The same things were measured in two ways. Each way mixes the same 9 hidden numbers, adds some noise and spreads widely along 6 directions of its own, which tell nothing about the thing.
Some things both ways: the first way, then the second way.
[ 19   4  13   3  -5   4   2  -1  -5   4 -24   5  27  -4  37   4  18   2
  14 -21 -17]
[ 22  -1   1 -18  26  -1  13  -7  -8  -8 -10 -26   5   9  -3   5  17 -30
  -1  20  -1]

[-12 -13  -6   8   5  16  -4  15   2 -18  -1 -21  -1   5  -8 -11   1   0
   8 -14   3]
[  3 -37 -10  59 -25  26   4  10   9   2 -26 -18 -37 -10 -19 -18 -27   4
  -4 -15  20]

[ -6  -2  12 -16 -10   4  24 -15 -13   5  -7  11  -1  -7   7  14   6  18
   1   4  -1]
[-19   0  -7 -14   5   1 -19 -13  14 -10 -16  36 -32   7  41 -27  -2 -19
 -22  13  14]

[  9  -9   8   8   3  -6 -11   9 -11   8   2   9 -13  -2  -6  17 -12   4
  25  -8  -7]
[ 16 -14 -24 -10  23   1  10 -13  -4  10   7 -16  -6   7   3  25   1 -19
  18  15   1]

[-18 -24   0   1 -16  18  20  21   3 -15   0  -3 -19   6  31 -21  16  -1
   6  -2 -17]
[-19   7  -4  10  14  26  17   7 -12   2  21  39  22  10  13 -11  18  17
  -9  -7   6]

[  2 -33 -22  13  19  18  18  18  22 -15 -21 -19  -4 -21  37 -51  42  -2
  -6 -16  15]
[-12   9  17   3  -1 -15  27 -11   5  10   9 -22  32   8 -26  17  15   1
  30 -25 -20]

[  3  20  17 -12  -4  11 -22   3 -17   0  -4  11  -7   7 -15  21  -3   4
   8  10  -7]
[ -6  32  12 -30  21  -9  15 -12 -24  12  22   4  51 -10 -10  28  30 -11
  38 -19 -27]

[ 17  -4   4   1  -3 -14  -3  15   1   3  -1  18 -24 -16  -4  -7   9  18
  -1 -10   4]
[ -4 -13 -28 -12  26  -3 -10   0  -1  28  27  33   2  19  17   0 -11  13
  25  22  -4]

[-23 -31  -7   0   9   4   8  16   6   0  -4   0 -18  21  -7 -22   3  13
   2 -25  -8]
[-10  27  20   3  13 -22  17 -11 -11  -4  16   1  24   6   5  21  15 -19
  12   2  -5]

[-33   5 -32 -19   1 -19  -1 -16 -21  -2 -16  14  23 -27 -37  27   2 -25
 -32  26  19]
[-10  -1 -22 -30 -12  18   2   9  32  -7 -27   5  -9  12  14 -11  35  13
 -19 -10   1]

[ 11   3 -21   5   1  16  -1   7 -11  -2  11  18   2   1  18 -10  11   4
  18  -1   9]
[ 22  21  13  11  20  -8  -4  -5 -13 -12  -9 -14  -9  -3  14   9   1 -29
   9   6   5]

[-15   4   5   6 -11  21  -7  -3  -3 -16 -16 -26  -1  20  -2  10   2 -10
 -11  -1 -11]
[  9   5  -6 -12 -19  30   6  21   7  22   5  25   7  17   4 -25  32  34
  -3 -11  -6]

[  5  -5  25   5  -3   5   5  13  -3  -5  13   3 -12 -19   6  25 -15  18
  25   5   7]
[  8   5  -8 -16  -6   8  -4   5  15  -6   0  11 -14  -6  17 -14   2  14
 -17  -3  -3]

[-20 -22  17  -9   3   2 -16   5  -5   3 -26   2 -41  -6  -1   0  12 -14
   9   0 -20]
[  2   7  40  45 -15 -22  -5   0  12 -44 -21 -29 -18 -10   8  -7 -31 -13
 -31 -12  14]

[ 13  12  -7  31 -12   7 -12  29 -22  -5  35  -1  22   6  -2  18 -27   1
  31  -7   1]
[ -8   0  -8   5   2  -1   7  15  -3  13   7  15  14   7  13   1  17  13
 -13   5   7]

[ 27   0  12  10  -2  31 -20  -2  -4 -21 -25   5 -10 -12  37  -2  34 -19
  18  17 -10]
[-13  -7  12  -1 -15 -17   6   7   1 -12  17  34  -1  -7  10 -21  -1   1
 -18  12   6]

[-29 -17 -45  -1  -7  17  20 -13 -15 -16   4  -5   5  -8   3 -11  12 -15
  -7  12  17]
[-18  26  20  19 -33  -8 -10  -4  20   2 -28  -7 -14  19  20 -12  13 -11
 -25 -15   6]

[-10 -14  27  12  -8  -4  -3  21  -2  -9   1   7 -14  -1 -12   3  -2  20
  -5 -12  -8]
[ 14 -16 -41 -65  23  15   1   4  23  18  17  26   3  40  14  -8  29  22
  21  31 -13]

[ 18 -11 -14 -16  -9 -24  25  19  -4  17  13   5 -23 -23   2  -2  -4  12
  24 -13  -3]
[-15   8  -4 -24  -6  26  15   1  20 -15   3  27   5  29  28  -1  41  18
 -21 -16   6]

[-19 -36 -19  10  15 -10   4  19 -15  16   0   8 -19 -15  -8 -29   7   0
  12 -16  -3]
[-17  -8  -6   8  44 -27  10 -12 -22 -10  12   1  20  -5  20  41  -3 -29
   7  10  16]

[  8 -22 -12  32  -6   3  -4  12 -23  -5  -1 -15  -3 -20   6 -11   8 -15
  19  -9 -13]
[  2 -49 -43  11  -7  35  13  10  15   6 -20 -16 -20  16  -2  11  11  10
 -15  -5  25]

[-14  -6 -12 -17  12  -6  -7  -2   4   0 -30   1   1  -2 -11   2  14 -17
 -10  -4  -2]
[-18  -2  12  24 -18   2  19   4   9  -9  -8  -4   4  -7 -12  -7   8   0
  -9 -14   3]

[ -4 -26  16  13   0  22  15   9  -5   4  14 -16 -21  -1  37  -7  -7  20
  49 -22  -9]
[  9   1 -17  12  17   8   5  -4 -19  31   1  -2   1   0   6   6   7 -13
   4   3   3]

[  0 -13  -1   4  -3 -10 -16   6 -22  28 -10   6 -22   7  10   6  -5 -14
  37 -23 -36]
[-20 -14 -21  57  14  14  20   7 -25  22  -9 -11  12  -3  -3  17   3  -9
 -11  -4  23]

[-27 -34 -23  26  -5   9  13   6 -17  -4   0  11   2  -7  23 -18  13 -15
  -3   1  -5]
[ 21  14 -21 -15  40  16  15  -1 -13  -5  -7 -30  14   8  15  36  31 -12
  -2   3   3]

Other things, the second way, with their names:
j_788: [ -8 -15   2 -37  -5 -21 -23 -12  47 -30  -1  28 -35  39  46 -23  -8   0
 -16  23   7]
j_889: [-48   5   9   2  -5 -44   2 -23   0  52  21  40  17  22   4 -15  -1 -17
  14  17 -11]
j_741: [ -5 -24  -9  36   2  -7  -7   5  -6   7 -23 -22  -8 -21  -9   1 -24  -4
   1  -9  13]
j_786: [-16 -14  21  -3   9 -16   5 -17  14  -6  22  47 -17  42  35 -30  -1 -16
 -14  29  15]
j_928: [ 20  17   6  16  35  -6  -3 -10 -22 -30  22   4  -4 -25  41  19 -30 -12
 -25   1  15]
j_193: [  8   4  34  38  10 -25   1 -14 -15  -6  15  -2  -7  -9  23 -10 -36 -17
 -29   7  13]
j_89: [-34  -9  11 -11  12 -24 -17 -22   6  -3  16  25  12  26  16   5 -19  -9
  21   1  -6]
j_573: [  3 -16 -43   0   0  41  19  -3  16  26 -37 -23 -20  15  -8   6  37  -5
   7 -11   5]
j_763: [ -5  19  -7 -10 -16  10   0  12   7  29 -21  -8  19  -1  -4  -7  36  20
  -2 -27 -14]
j_782: [-13 -10  11  37 -32 -22   5  12  30 -31 -33 -39 -17 -11  -5  -5 -17   2
 -49  -7  16]
j_810: [ 30  37  18   8  34  -2  28 -12 -22 -10   0 -48  26 -31 -15  25  11 -18
  16 -20 -20]
j_611: [ 14   1  -4  -2   6   9  10   3 -12   6  -6 -19  13  -1 -12  15  19  -7
  15 -11  -3]
j_156: [ 22  21   2  -1  20   4  -1 -15   6 -18 -12 -18 -21  17  19  13   8 -29
  14   5   0]
j_171: [ -4 -11  15  27 -13  -3   8   0   6 -15   8  21 -23  -1   9 -30 -18  -7
 -25  16  15]
j_826: [-35   1   9  10   5  -5  23 -35   1  12 -11  -3   8 -10 -13   4  12 -30
  21 -31  -7]
j_559: [ 15 -12 -21  34  14  32  16 -13   8 -19 -43 -29 -49 -13   6   1   4 -35
  -6  -6  23]
j_953: [ 15  12  -6   0 -31  35  -9  16  25  -8 -41   8 -42  -3  22 -31  31   8
 -27 -17  10]
j_261: [ 15  16  14 -19  -7  16   8  -6   7 -15   3   9  -9  11   8  -7  25  -8
   8  -6  -9]
j_437: [  4 -43 -23  46   0  21  24  15 -11   2 -15 -29  -7 -10 -20   9  -7   0
 -17  -3  26]
j_52: [  9   5   6 -27  25 -24  -2 -13   4 -11  14  -7  13   2  14  19  -1  -7
  18   4 -12]
j_334: [-13  -5 -13  12   5  -9  -2  -6 -18  45  27  34   8 -12   6   3 -10   1
  21   0  -3]
j_696: [-19  -5   9 -27  31 -22   3  -4 -20  -1  27  17  53  -5   5  25   7   3
  19 -13  -8]
j_99: [  9 -21 -40 -14  -3   5  12   8  21   3  -8   0 -24 -19  -1   4  11   2
  -4  13   4]
j_215: [ 22 -20 -23  35 -13  14  17  10   9   2 -25 -35 -31 -25 -25   4  -7  -5
   2  -5   7]
j_814: [ 10 -14   0  -3 -27  23  -7  20  18 -27 -21  -9  -8 -20  -7 -10   3  27
   0 -37  -1]
j_154: [-41 -18 -41 -15  -2   3   1  21   1  42  15  62  23  -8  11  -2  22  31
   9  -4   1]
j_787: [ 52 -13  10  -2   1  12  -3   1  23 -51 -16 -37 -40  -3  11  -2 -12  -2
  -4  -6   6]
j_40: [  2 -26 -11   8  29 -13   6 -18   3  -2   9  -6 -14  15   3  19 -17 -26
  30  21   9]
j_942: [-39  -7  -8  46   4  -9   5  -4 -15  13  -4 -13  24  -8  -7  23 -21  -3
  -6 -16  10]
j_110: [ -5  -8  19  51  -5 -23 -19   8 -21  31  12  19   0 -11  10 -18 -37   3
  -5   4  12]
j_923: [-16  -3   6  20 -21   3   4   5  12 -20 -13   7 -11 -16   4  -8   1  -1
 -16 -18  10]
j_335: [  1  -5 -14   9   1   6  -3  -3  15  14  -9  -1 -18  14   7   2   3  -4
  19  -3   0]
j_818: [ 23  -5 -16  14   8  10 -21  15   2 -12 -17 -29  -9  -1  19   4 -22  17
 -27  -3  10]
j_504: [-16  -4  28  13  -3  -5  12  -7  19 -23 -16  -2  -8  32   1 -23  12 -17
  -3   8   6]
j_115: [-33   4  19  10  -8 -38 -10 -10  12  14  -1  27  -1  16  16 -19  -7 -12
   1   9   1]
j_158: [-64  19  18  37 -17 -40  -1 -16   6  38 -15  19   9  20   5 -17   3 -25
  -4   6   1]
j_828: [ 23  -4  12  -7  12   3  10  10  -2 -29  -5 -14   3 -20  -3  -2   9   1
  -4  -6   1]
j_691: [  3  37   6 -23  -1  17   9  -7  -8  11   5  15  21 -12   2   0  32   5
  18 -32 -21]
j_842: [-21  20 -21 -46  27  -4   1  -2   6  14  15  32  33  14  34  23  38  16
  10 -12 -11]
j_976: [ 48 -11  18  12  13 -21   4  -2  -8 -28  -1 -29 -29 -13   6   2 -16 -34
  -5  27  16]
j_314: [ 19   6 -15   7   6  16  13   6  -4   8 -10 -27   4  -9  -8  14  14   2
   4 -14  -2]
j_114: [-21 -30 -38  18   1   5   5   2  17  11 -30 -15 -18   6  -9  10   5  -8
   6   7  14]
j_816: [  9 -23 -48  12  34  22  11  -6 -22  33  15  15 -11  -7   4  22  -4 -13
  26  14  12]
j_446: [  7  -5   0 -24  16 -14   7  -4   0   0  37  16  20  -1   7  13  -5  14
  18   1 -12]
j_593: [-25  21 -14 -19   7  -9  12   6  -2  24   2  41  14 -12   7 -10  38  -3
  11   5  -7]
j_308: [ -9  -9  -8  12  14  18   0 -11 -16 -12  14  21  -2 -15  15   2 -16  -6
  -4 -12  10]
j_284: [ 23   3  -3  32   7  25  -4  -7 -10 -28  -4   1 -37 -24  26   4 -23 -16
  -9 -14  22]
j_30: [-42 -32 -15   6  26 -19   8 -13   5   9  13  16  14  32  11  14  -8  -9
   9  18  14]
j_482: [  1 -21 -13  27   4   1  -4   6 -10  24  -6 -31  13  -5 -17  15 -20   9
   6 -13   1]
j_299: [-15 -24 -41  42  -2  16   7  -2   5  13 -29 -25 -19 -20 -19  11 -16  -5
   5 -13  11]
j_17: [ -4  19   6  19  -6  -6  -5  22  -2 -10 -12   6   4 -11  19   0   9   8
 -25  -4  11]
j_76: [-17  23   2  10 -12  -7   5 -17  16  25 -15 -14  -1  20   8   0  15 -10
  -4 -14  -9]
j_549: [-25 -14  12   2 -17 -31 -19  -1  25 -17  -1  30 -22  17  30 -23 -17  -4
 -23  20  15]
j_395: [ -5  19  29  36  -6 -30   1   2   2 -30  -6 -10  -8 -17  16 -12 -23 -15
 -50  12  13]
j_2: [ -9  -5   8  41  17 -20  18 -22 -18  20  18   3  -2   0   3   6 -20 -29
   7  14   8]
j_167: [-31  24  42  32  -1 -69 -25 -34  20   4 -10 -16 -13  41  30  -3 -33 -41
  -8  19   0]
j_758: [-56  44  11   2 -31 -20  18 -10   8  24  -7  22  26   5   1   0  41 -14
 -15 -15 -11]
j_122: [-17 -34  -7  64   8 -22 -12   6 -14  18   8  17 -16 -20  16  -6 -55  -4
 -17  14  30]
j_352: [ 38  23   8  49 -17  22 -15  -5 -10  -9  -6 -46 -23 -16  11  18 -42   1
 -18 -33   4]
j_14: [ -2  22  -2 -20  20 -22   4 -13  -7  29  32  18  23   7  17  18  10  -3
  21   2 -15]
j_101: [-25  -4 -22 -19  26   7   7 -15 -25  55  24  37  35  14  11  16  25  -1
  28  -9  -7]
j_673: [-10 -15  17  11  24 -20  -8 -18 -12  -3  14  26  -6   9  19   0 -18 -27
  24  11  11]
j_298: [-10   7   2 -27   0   0  -3  16   5 -10  15  24  29  17  26  -1  19  31
 -23  -4   1]
j_100: [-30  -2  36  19   2 -49 -17  13   8 -40  -3   9  20 -20  22  -4 -27  15
 -30  -9  12]
j_499: [-18  16   2  16   5  -2   0   3 -13   3   6   0  25  -6  13   9  -1   9
 -25 -14   3]
j_932: [ 14  -4 -32 -15  -5  41  -6   8  24 -16 -10  23 -38  -6  22 -16   7  18
  -3  -8   4]
j_485: [  0  23  43  21  -3 -41 -19  10   7 -29 -10   0  -4  -3  37 -22 -16  -2
 -51  11  15]
j_96: [ -8   5   4  -4  -7  -8   2 -10  23 -31  -8   1 -20  -1  15   2  -2 -12
  -7  -1   2]
j_211: [  3  13 -13 -31  18  -5   6   2  21 -33 -13  -3  -5   3  25  11  26  -6
 -18  12   4]
j_351: [-9 11 -4 -4 11 -5  8 -7 -7 20  8  8 15  5 10 10 16 -9  6 -4 -1]
j_394: [-57  15  16   7 -32 -51 -31 -23  40  17 -36 -17  -4  40  24  -8 -12 -12
 -29  -6  -4]
j_588: [-45  -8 -10  60 -13   9  15  15 -24  33   5  31  22 -14  -2  -3  -1  12
 -22 -15  23]
j_657: [  5 -17 -28   1   8  22  -1  18  -5  21  10  16   6  11   2   1   8  22
   9   4   4]
j_823: [-27 -12  -4  52  19 -28 -27 -13  -9  35 -12   6 -18  29  19  -4 -37 -31
  10  32  20]
j_293: [  0  -5  11  14 -17 -13  -7  14  12 -13   3  -7   3   6   7   1 -12  19
 -14  -6   3]
j_762: [ 19  23  54 -15  26 -40  -6 -21 -20 -37  40  18  15 -18  19  -4 -28 -22
  14   6 -10]
j_589: [-36 -10   0  22 -20 -27   0   1  11   6  -8  21  -7   6   8  -8  -1 -13
 -17  10  14]
j_166: [  8   3  -3  10  13  -2   0  -9  -2  14  14  12 -11   9  13 -10 -12  -7
   9  13  -3]
j_930: [-49 -11   4  23  -5 -30 -11 -17  18  14  -3  16  -3  16  17 -14 -29  -4
 -15   1   5]
j_643: [ 31  17  40   8 -24  -2  -8  15   5 -54  18   7 -12 -23  22 -19 -24  19
 -39 -12   3]
j_966: [ 20 -11 -20 -13  28  16  -4  11   2  -3 -11   2  -7   4  17 -13   8  10
 -10  12   5]
j_82: [-23  22  70  38 -12 -50 -26 -16 -10 -30  16  24  -2   0  29 -29 -46 -24
 -29   6   8]
j_718: [  3   7  -3   2 -11 -33  -4   2  15  27   1 -33  12  18 -10  22  -2   7
  19   0 -17]
j_403: [  2 -33 -37   1  19   5  18  -1  -9  23  30  20  -1  -7  -1  20  -6   2
  18  14   8]
j_867: [  2  -7   9  29  10  -4  15   9   4 -33 -14 -15 -10 -10   8  -3  -6  -9
 -33   7  22]
j_710: [  5   2 -15  14  -4  21  -1 -11  -8  18  -4   1 -17  -4  10  -4  -9  -9
  -9  -9   4]
j_486: [-39  -2  46  58 -43 -28  -2  -2  -8   8  -7 -13  22   4 -12 -12 -25  -5
 -33 -24   9]
j_853: [ -6  13  16  24 -29 -11  -4 -14  17  -7 -28 -33 -19   6 -20  -3  -7 -26
  19 -13 -10]
j_977: [-24 -36  -8  26 -20 -22   3 -21  42  10 -28 -20 -43  36   2 -17 -21 -23
 -20  20  15]
j_144: [  1   7 -13 -13   4  14   0  10  -7  10  -5  19   4   2  10 -10  20   2
  -6   4   0]
j_900: [ 16 -14 -24 -15  19  15  -2   7   7 -12   7  20 -19   2  32 -10  -2   9
 -26  19  14]
j_481: [ 15  18   7   5 -17  23  -7 -12  12 -26 -40 -18 -39 -14   6 -21   7 -29
 -14 -15   3]
j_844: [-25 -13   5   0 -22   1   1  23  -9  14  21  54  22  -3   3 -20   7  28
  -6  -7   5]
j_848: [ -4   7   9 -25  -8  -1  10 -11   9 -11   1  13  -1   1   6  -3  20 -14
   5  -8  -7]
j_646: [-10  28  29 -47   7 -48   6 -13  15  -4  15  -6  38  13   7  -2  16  -1
  -7   7 -30]
j_797: [ 21 -33 -44  22  19  40  -5   8  -6   7 -12 -18 -19  -6  10  13 -16  12
  -7 -12  21]
j_246: [ 32  10 -20 -51   7  23 -13  -2  15 -26 -31 -12 -27  13  29  16  39 -23
   6   1   5]
j_53: [-10  -9 -19 -11   5  -1  -5 -16  16  23  -5   3 -13  24   1  -3  -1 -12
  31  10 -11]
j_578: [  9   9  16   9 -24   7 -20   7   0 -11  -2  32 -23  -1  36 -23  -1   0
 -27  -7  15]
j_179: [  4  24  17  38  26 -16  -8 -19 -46   0  38   3  17 -17  23  35 -42 -22
   5  -6   7]
j_45: [-12 -11  -7   0 -10  18   2  11   2 -18 -26   4  -4 -10   2 -15  14  -4
 -26  -8  13]

Some of these things the first way, each followed by its name:
[-29 -18   9   1  10  -1  -2  11  10   9  -2 -14  -9  50 -23  20 -34   9
  13 -29 -20]	j_2
[ 17  -3  17  27   0  14   1   1   0   3  -5   0 -12  11  16   9  -4  14
   9  -5  -2]	j_14
[-39 -19  -4 -37  19   9  18  16  -2   3  16 -13 -24 -15 -13   5 -14   8
  32   7  14]	j_826
[-28 -21 -12 -15   4   7  15   2   1  -2  10   0 -32   7 -16   5 -11   5
   7  10   8]	j_284
[-14 -14  27   0  -7  14   4  -6 -10  -2 -12  -4  -8  10   8   0   6  17
   8 -19 -17]	j_144
[  5 -22  -1  -6   0 -11  24  16   2   4  11   5 -14 -41  26   2   2  11
  29  -3  10]	j_900
[ 33   4  -2  30 -18   5   6 -14  -6   9 -28  17   6  18  33  -6  25   2
 -19 -13 -18]	j_167
[-33 -29 -10  15   7  13  13  15 -17  -1  28  -9   1   1  -3  -2 -20   9
  30 -10   6]	j_573
[-39  -1 -20 -18   5  15  -8 -15  -9 -22 -22   1   8   5 -32  18   7 -27
 -30  32  12]	j_848
[ 11  -9 -19  -5   6 -24   8  44  -4  -2  41 -12  -2 -37 -30 -13 -16  28
  31 -34  25]	j_293
[ -7  15 -17 -13 -16 -32   5  25 -20   2  27  -4  14 -28 -40  26 -26   2
   4  -2  10]	j_298
[-20   3  -2   4  14  -4  15  31   5  -6  19 -28  49   3 -25   4 -25  27
  -2 -33  21]	j_828
[ 12   7  12  19 -11  17  -4   5   3  -8  -5   9  -1  27  18  19  -3   2
  -1   5  -9]	j_166
[ 12   6  14   0 -20  -6  -7  -3  -9  11  -7  10 -33  30 -16  27 -13   4
   6  -3 -27]	j_179
[-21 -16  -1 -16  19 -16   5 -12   0  33 -28  12  -6  23 -11  17 -10   3
   2 -19 -15]	j_559
[-13   4  10 -15  14 -10   2  32   9  15  25  12   2  -2   4  30 -33  17
  31  -9  11]	j_810
[ -4 -35  10  14  11 -13   5  -1  -4  16 -28  31 -18 -15  15 -13  22   7
  -6  -9  -9]	j_211
[ 11 -19 -23   9  11  -1  -2  29   0  -4  13  12 -12 -10  -3 -28  11   7
  17 -13  11]	j_40
[-21  -3   7  -4   0 -12  14  11  -3  10  -5  -2  17 -17   5   9  -3  10
  -7 -16   3]	j_966
[ 28  14   0  15  -8  16 -32   3 -22   2  -3  25 -29  -4  11  13  10 -15
  21  26  -6]	j_335
[-14 -24 -14  -6   1  14  19   5  19 -26 -17 -13   7   6  17 -16  20  -4
  -5 -11   2]	j_171
[ 13  14  -1  12   2  14   2  19 -11 -23  11 -16  23 -30 -15 -10   9  15
  -8   3  30]	j_814
[-23 -26 -22   0  16  -8  12  -3   5   6  -8   0  -3   9 -19  -5  -4   7
  -6 -20  10]	j_816
[  6  -7  17  19 -21  -3  10 -15 -32   7  -6   4  -4 -19   1  12   3  13
   0  -7 -11]	j_394
[ 19 -10  11  39   3   4 -22   4 -13  -6 -22   6  17 -17  21  10  14 -20
   8   0 -11]	j_782
[ -1 -20 -20  14   3  10 -13  15 -14  -9  -8 -11   1 -26  29  -7  16 -34
  33  -1 -10]	j_437
[  0  -7  14 -19  11  -8  -2  -4   5   2 -16   6 -12  25 -38 -11   5  40
  -5 -41  -2]	j_853
[-13 -15 -13  -9  -2  13  17   2  18 -32 -16 -23  -5 -23   8  -6  20 -11
 -17  11  20]	j_643
[ 12   7  11  22  -5   8 -24  13 -28   8  16  16  -8   5   1  15 -13   4
  31  -5 -11]	j_17
[  8  -7  -5  -5   2  -9   8   8  -1  17   0  22 -19  13  -1  -6   0  24
   7 -21  -4]	j_156
[-28 -24 -31 -48   8 -18  27  36  12   0  18  -7  -8 -18 -12 -38   6  24
  18 -41  10]	j_504
[ -4  -7  17  -6  -8   8  10  10 -20  13  17 -17 -30  -6   3   7 -16  17
  40 -10 -13]	j_101
[  6   1 -32  26  -3   1  15  13 -21   3  19  16  13 -32   3  -1   3  -4
 -11  24  26]	j_842
[-19  -6  -1  25   7   2 -11  24 -16  -9  -6  -9  17 -26 -14 -11  11 -10
 -21   4  10]	j_100
[ 23   6  -8 -18   6  -2   9  16   2  13   0  -6 -13  -7  -1 -22  12  22
  17 -26   2]	j_673
[-25  -3   1 -12  10   0 -17 -14  -8   1 -36   2 -10   6 -30  15   7 -19
 -20  10  -8]	j_923
[-12 -32  -1  26  12   1 -26  -7  -5  -4 -31  -2 -35  -9  -9 -17  21 -15
 -11 -11  -4]	j_718
[  3   5   1  38 -11  27   5   8  -9 -28   9   5  34  28  -6  -3   3  20
 -26  -1   9]	j_53
[ -1   0 -22  -2   1   4   8 -11  -9   6  -8   5  20  20   0  -5   6   8
  -2 -25  -1]	j_158
[ 18  21 -25 -31  -2  -2   2  -9   5  -4 -16  10  10   0  -5  12  14  -5
  -9   5   9]	j_261
[-36 -15 -19 -19   8  -2  -2  -1  -8  -4 -14 -14  -2  -5 -25 -10   6  -6
  -7 -16   4]	j_611
[ 17 -17  -1  47  21  26 -18  -8  -4 -18 -25  17  15 -17  29   2  25 -21
  -1  23  14]	j_99
[  1   6  21  18  -8  12  -3  28 -11 -22  21   3  21 -26  15  27 -10   2
  18  17  10]	j_646
[-32   0 -19 -25 -18  12 -11   3 -24 -23   0 -35  -6 -15 -21  12  -2 -33
  19   9  -9]	j_486
[-12  -2   8 -10 -17  19   1   5 -15 -17   2   8 -24  -9   1  16   5 -11
   8  34  -6]	j_308
[-16 -15   3   6   6  29  18 -15  -7  -3  -4 -16  -4   1  16  -4   4  13
  11  -6   8]	j_953
[ 56  25   1  -1 -11 -10 -20  -1 -19   8 -14  23  -5 -27   6  16  17  -6
  17   7  -3]	j_549
[-26 -29  -5  -1   2  29   7   0   2 -31 -22 -33 -13 -12   2 -39  36  -4
 -11  -9   3]	j_844
[-23  -9  -5  14 -13  15   1   7 -16 -21   1   7  -1 -14   2  11   4 -20
 -10  34   4]	j_930
[  5  -7  -3   7  21 -16   4  11  -9  13  11  -7  10 -17 -34  -6 -13  34
   9 -32  23]	j_154
